The rows of each matrix lie in a flat space through zero, up to rounding. After each matrix: how many dimensions does the smallest such space have?

-4, 8, 14, -5, 14, 11, -20, 0, 11, -17, -3, 9, 1, 9, -12, 10, -3
8, -36, 16, -34, 40, -14, -55, 1, -3, -27, -32, -6, 32, -47, -52, -40, 6
14, 16, -48, 24, -39, -31, 38, 3, -22, 41, 10, -34, 5, -25, 41, 16, 8
-5, -34, 24, -48, 55, -3, -23, -20, 7, -28, -14, 24, -4, 12, -50, -29, -18
14, 40, -39, 55, -74, 0, 30, 23, -21, 45, 16, -24, 14, -27, 68, 27, 27
11, -14, -31, -3, 0, -43, 11, -3, -14, 16, -7, -41, 10, -37, -2, -6, 1
-20, -55, 38, -23, 30, 11, 19, -11, 15, -20, 1, 17, -33, 36, -37, -49, -18
0, 1, 3, -20, 23, -3, -11, -12, 3, -9, -3, 12, -2, 10, -14, 5, -10
11, -3, -22, 7, -21, -14, 15, 3, -18, 23, 1, -10, 11, -24, 17, -10, 10
-17, -27, 41, -28, 45, 16, -20, -9, 23, -37, -7, 21, -17, 30, -45, -19, -17
-3, -32, 10, -14, 16, -7, 1, -3, 1, -7, -7, -4, -3, -6, -23, -30, -4
9, -6, -34, 24, -24, -41, 17, 12, -10, 21, -4, -62, 11, -46, 13, 2, 10
1, 32, 5, -4, 14, 10, -33, -2, 11, -17, -3, 11, 8, 8, -4, 35, -3
9, -47, -25, 12, -27, -37, 36, 10, -24, 30, -6, -46, 8, -51, 6, -51, 14
-12, -52, 41, -50, 68, -2, -37, -14, 17, -45, -23, 13, -4, 6, -72, -43, -18
10, -40, 16, -29, 27, -6, -49, 5, -10, -19, -30, 2, 35, -51, -43, -52, 13
-3, 6, 8, -18, 27, 1, -18, -10, 10, -17, -4, 10, -3, 14, -18, 13, -11
	5

79, 3, 23, -21, -17, 8, -40, -38, 12, -21, 21, 15, 26, 21, 19, 34, -4
3, -10, 4, 2, -4, -7, 0, 2, -3, 7, 6, 3, -2, 3, 10, 18, -11
23, 4, 12, -9, -4, 4, -18, -20, 11, -6, 4, 0, -1, -1, 0, -6, -9
-21, 2, -9, -11, 5, -8, 9, -3, 3, 13, 0, -2, -19, -8, 8, 4, -1
-17, -4, -4, 5, 7, -3, 11, 7, -3, -7, 3, -13, -4, -4, 2, 0, 1
8, -7, 4, -8, -3, -14, 0, -5, -1, 3, 3, -8, -16, 0, 5, 10, -14
-40, 0, -18, 9, 11, 0, 25, 21, -8, 2, -4, -6, 0, -5, 0, -2, 17
-38, 2, -20, -3, 7, -5, 21, 14, -5, 18, -4, 7, -7, -4, 10, 11, 13
12, -3, 11, 3, -3, -1, -8, -5, 2, -4, 0, -7, -5, -2, -7, -9, -13
-21, 7, -6, 13, -7, 3, 2, 18, -4, 36, -28, 24, -5, -5, -28, -34, -2
21, 6, 4, 0, 3, 3, -4, -4, 0, -28, 0, -16, 7, 3, -12, -13, 8
15, 3, 0, -2, -13, -8, -6, 7, -7, 24, -16, 20, -4, 7, -15, -5, -6
26, -2, -1, -19, -4, -16, 0, -7, -5, -5, 7, -4, -8, 10, 11, 28, 0
21, 3, -1, -8, -4, 0, -5, -4, -2, -5, 3, 7, 10, 10, 5, 15, 9
19, 10, 0, 8, 2, 5, 0, 10, -7, -28, -12, -15, 11, 5, -30, -29, 16
34, 18, -6, 4, 0, 10, -2, 11, -9, -34, -13, -5, 28, 15, -29, -21, 33
-4, -11, -9, -1, 1, -14, 17, 13, -13, -2, 8, -6, 0, 9, 16, 33, 4
	6

5, -51, 24, -36, 9, 63, 1, 13, -15, -30, 31, 48, 2, -57, 27, 50, 10
-51, 9, -7, -16, -44, -7, 31, 36, 13, -16, 4, 61, 28, -48, -37, -23, 16
24, -7, -9, -18, -8, -19, 21, 29, 3, 55, 42, -7, 27, -29, 16, 0, -25
-36, -16, -18, -5, 9, -29, 26, 23, 23, -19, 22, 18, -17, 27, 13, 14, -21
9, -44, -8, 9, 57, -45, 11, 46, -27, 49, -10, -13, -24, 10, -46, -35, 18
63, -7, -19, -29, -45, 43, 9, -43, 36, -42, -14, 75, 7, -34, -5, -68, 43
1, 31, 21, 26, 11, 9, -24, -24, 54, -34, -48, -13, -29, 17, 43, 71, -1
13, 36, 29, 23, 46, -43, -24, -14, 24, 1, 14, -53, 16, 32, -24, -5, 21
-15, 13, 3, 23, -27, 36, 54, 24, -61, 67, -46, -22, -8, -31, -15, 77, -15
-30, -16, 55, -19, 49, -42, -34, 1, 67, 17, -36, -87, 11, 22, -55, -35, -4
31, 4, 42, 22, -10, -14, -48, 14, -46, -36, -67, 3, -5, -21, -71, -27, 12
48, 61, -7, 18, -13, 75, -13, -53, -22, -87, 3, 54, -35, 6, 28, 56, 31
2, 28, 27, -17, -24, 7, -29, 16, -8, 11, -5, -35, 17, -27, -9, 19, -45
-57, -48, -29, 27, 10, -34, 17, 32, -31, 22, -21, 6, -27, 30, 18, 4, -15
27, -37, 16, 13, -46, -5, 43, -24, -15, -55, -71, 28, -9, 18, -62, -25, 2
50, -23, 0, 14, -35, -68, 71, -5, 77, -35, -27, 56, 19, 4, -25, -26, 20
10, 16, -25, -21, 18, 43, -1, 21, -15, -4, 12, 31, -45, -15, 2, 20, 2
	12

0, -5, -3, -4, -1, 3, 3, -4, -2, -3, -3, -7, 5, 9, -7, 2, 1
-5, 11, 2, -2, 13, -12, -22, -1, 16, -15, 7, 7, -7, -34, -3, -6, 9
-3, 2, -25, -11, 7, 2, 18, -8, -1, 0, -28, 8, -7, -19, -4, 4, 2
-4, -2, -11, -18, -6, 14, 9, -21, -1, -10, -12, -10, 8, 17, -23, 8, 9
-1, 13, 7, -6, -40, 41, 33, -21, -16, 23, -6, 0, 4, 60, 0, 14, -5
3, -12, 2, 14, 41, -46, -41, 30, 17, -20, 16, 2, -5, -62, 8, -18, 3
3, -22, 18, 9, 33, -41, -60, 19, 19, -36, 38, -23, 14, -27, -15, -17, 11
-4, -1, -8, -21, -21, 30, 19, -31, -8, -5, -12, -16, 14, 46, -28, 14, 8
-2, 16, -1, -1, -16, 17, 19, -8, -4, 16, -9, 13, -9, 8, 10, 5, -4
-3, -15, 0, -10, 23, -20, -36, -5, 16, -38, 14, -22, 15, -16, -31, -6, 17
-3, 7, -28, -12, -6, 16, 38, -12, -9, 14, -37, 14, -11, -5, 3, 10, -3
-7, 7, 8, -10, 0, 2, -23, -16, 13, -22, 14, -9, 6, 1, -21, 0, 15
5, -7, -7, 8, 4, -5, 14, 14, -9, 15, -11, 6, -5, -6, 15, -1, -11
9, -34, -19, 17, 60, -62, -27, 46, 8, -16, -5, 1, -6, -80, 14, -20, -5
-7, -3, -4, -23, 0, 8, -15, -28, 10, -31, 3, -21, 15, 14, -39, 5, 20
2, -6, 4, 8, 14, -18, -17, 14, 5, -6, 10, 0, -1, -20, 5, -8, -1
1, 9, 2, 9, -5, 3, 11, 8, -4, 17, -3, 15, -11, -5, 20, -1, -8
	4

30, 8, 1, 17, 29, -21, 22, 18, -52, 15, -4, -70, 19, -18, -12, -24, -27
8, -31, -43, -50, -26, -29, 4, -4, -13, 11, -10, 26, -13, -35, 0, 23, 72
1, -43, -41, -8, -3, -24, -13, 1, 2, -9, -3, -15, 7, -26, 5, 4, 44
17, -50, -8, 1, -31, -22, -5, -7, -29, 5, 21, 4, 0, -14, 10, -10, 35
29, -26, -3, -31, -19, -10, 11, 8, 8, 25, 18, 11, 9, -4, 21, 3, 46
-21, -29, -24, -22, -10, 24, -27, 13, -26, -13, 31, 15, -23, -1, -15, 4, 41
22, 4, -13, -5, 11, -27, 11, 22, -2, 33, -15, -46, 12, 1, 6, -4, 21
18, -4, 1, -7, 8, 13, 22, 26, -52, 43, 22, -11, 21, 2, -6, -1, 14
-52, -13, 2, -29, 8, -26, -2, -52, 70, -25, -43, -7, 30, -31, 33, -5, -14
15, 11, -9, 5, 25, -13, 33, 43, -25, 48, -14, -31, 8, 17, -18, 13, 4
-4, -10, -3, 21, 18, 31, -15, 22, -43, -14, 36, -23, -2, 6, -21, -14, -12
-70, 26, -15, 4, 11, 15, -46, -11, -7, -31, -23, -25, -32, 8, -24, -10, -14
19, -13, 7, 0, 9, -23, 12, 21, 30, 8, -2, -32, -4, 15, 9, -5, 1
-18, -35, -26, -14, -4, -1, 1, 2, -31, 17, 6, 8, 15, -15, -4, 9, 37
-12, 0, 5, 10, 21, -15, 6, -6, 33, -18, -21, -24, 9, -4, 5, -5, -30
-24, 23, 4, -10, 3, 4, -4, -1, -5, 13, -14, -10, -5, 9, -5, -2, -3
-27, 72, 44, 35, 46, 41, 21, 14, -14, 4, -12, -14, 1, 37, -30, -3, -94
	10

-3, 4, 30, -2, 20, -3, 12, -3, -5, 8, -14, -20, 4, 33, 6, 19, -14
4, -10, 27, -18, 5, 3, 15, 2, -6, 13, -9, -25, -7, 5, 1, 7, -8
30, 27, -57, -25, 8, -26, -24, 19, 16, -45, 61, -1, -33, -29, 34, 17, 12
-2, -18, -25, -8, -36, 20, -2, -10, -8, 6, -18, 24, -7, -43, -25, -19, 15
20, 5, 8, -36, 12, -13, 8, 13, 4, -6, 24, -29, -38, -15, 27, 24, -14
-3, 3, -26, 20, -13, -4, -17, 7, 13, -9, 25, 27, 2, -25, 1, -23, 9
12, 15, -24, -2, 8, -17, -15, 14, 13, -21, 37, 1, -9, -9, 19, 2, 6
-3, 2, 19, -10, 13, 7, 14, -17, -17, 6, -38, -15, 8, 36, -9, 25, -6
-5, -6, 16, -8, 4, 13, 13, -17, -18, 10, -40, -12, 15, 30, -17, 13, 2
8, 13, -45, 6, -6, -9, -21, 6, 10, -25, 28, 21, -2, -19, 6, -6, 16
-14, -9, 61, -18, 24, 25, 37, -38, -40, 28, -98, -38, 29, 84, -30, 44, -13
-20, -25, -1, 24, -29, 27, 1, -15, -12, 21, -38, 23, 40, 0, -43, -38, 22
4, -7, -33, -7, -38, 2, -9, 8, 15, -2, 29, 40, -53, -90, 7, -19, -9
33, 5, -29, -43, -15, -25, -9, 36, 30, -19, 84, 0, -90, -102, 50, 4, -20
6, 1, 34, -25, 27, 1, 19, -9, -17, 6, -30, -43, 7, 50, 1, 34, -7
19, 7, 17, -19, 24, -23, 2, 25, 13, -6, 44, -38, -19, 4, 34, 12, -10
-14, -8, 12, 15, -14, 9, 6, -6, 2, 16, -13, 22, -9, -20, -7, -10, -16
	5

-14, 3, -10, -1, -13, 20, 4, -28, 14, 5, -7, 2, 8, -5, 3, 2, 2
3, 0, 0, -2, 3, 0, -3, 7, -5, 0, 3, -1, -3, -2, -1, 0, 1
-10, 0, 7, 17, -14, -18, 20, -36, 28, -1, -16, 6, 18, 19, 5, 0, -8
-1, -2, 17, 23, -8, -39, 23, -24, 26, -6, -15, 6, 18, 29, 4, -1, -12
-13, 3, -14, -8, -10, 31, -3, -20, 6, 7, -3, 0, 2, -13, 2, 3, 6
20, 0, -18, -39, 31, 45, -46, 79, -63, 4, 35, -13, -41, -45, -12, 0, 18
4, -3, 20, 23, -3, -46, 20, -12, 19, -8, -11, 5, 14, 30, 3, -2, -12
-28, 7, -36, -24, -20, 79, -12, -38, 6, 17, -2, -2, 0, -37, 3, 6, 16
14, -5, 28, 26, 6, -63, 19, 6, 11, -12, -7, 5, 10, 35, 1, -4, -15
5, 0, -1, -6, 7, 4, -8, 17, -12, 0, 7, -2, -8, -6, -2, 0, 3
-7, 3, -16, -15, -3, 35, -11, -2, -7, 7, 5, -3, -6, -20, -1, 2, 8
2, -1, 6, 6, 0, -13, 5, -2, 5, -2, -3, 1, 3, 8, 1, -1, -3
8, -3, 18, 18, 2, -41, 14, 0, 10, -8, -6, 3, 8, 24, 1, -2, -10
-5, -2, 19, 29, -13, -45, 30, -37, 35, -6, -20, 8, 24, 36, 6, -1, -15
3, -1, 5, 4, 2, -12, 3, 3, 1, -2, -1, 1, 1, 6, 0, -1, -3
2, 0, 0, -1, 3, 0, -2, 6, -4, 0, 2, -1, -2, -1, -1, 0, 0
2, 1, -8, -12, 6, 18, -12, 16, -15, 3, 8, -3, -10, -15, -3, 0, 6
	2
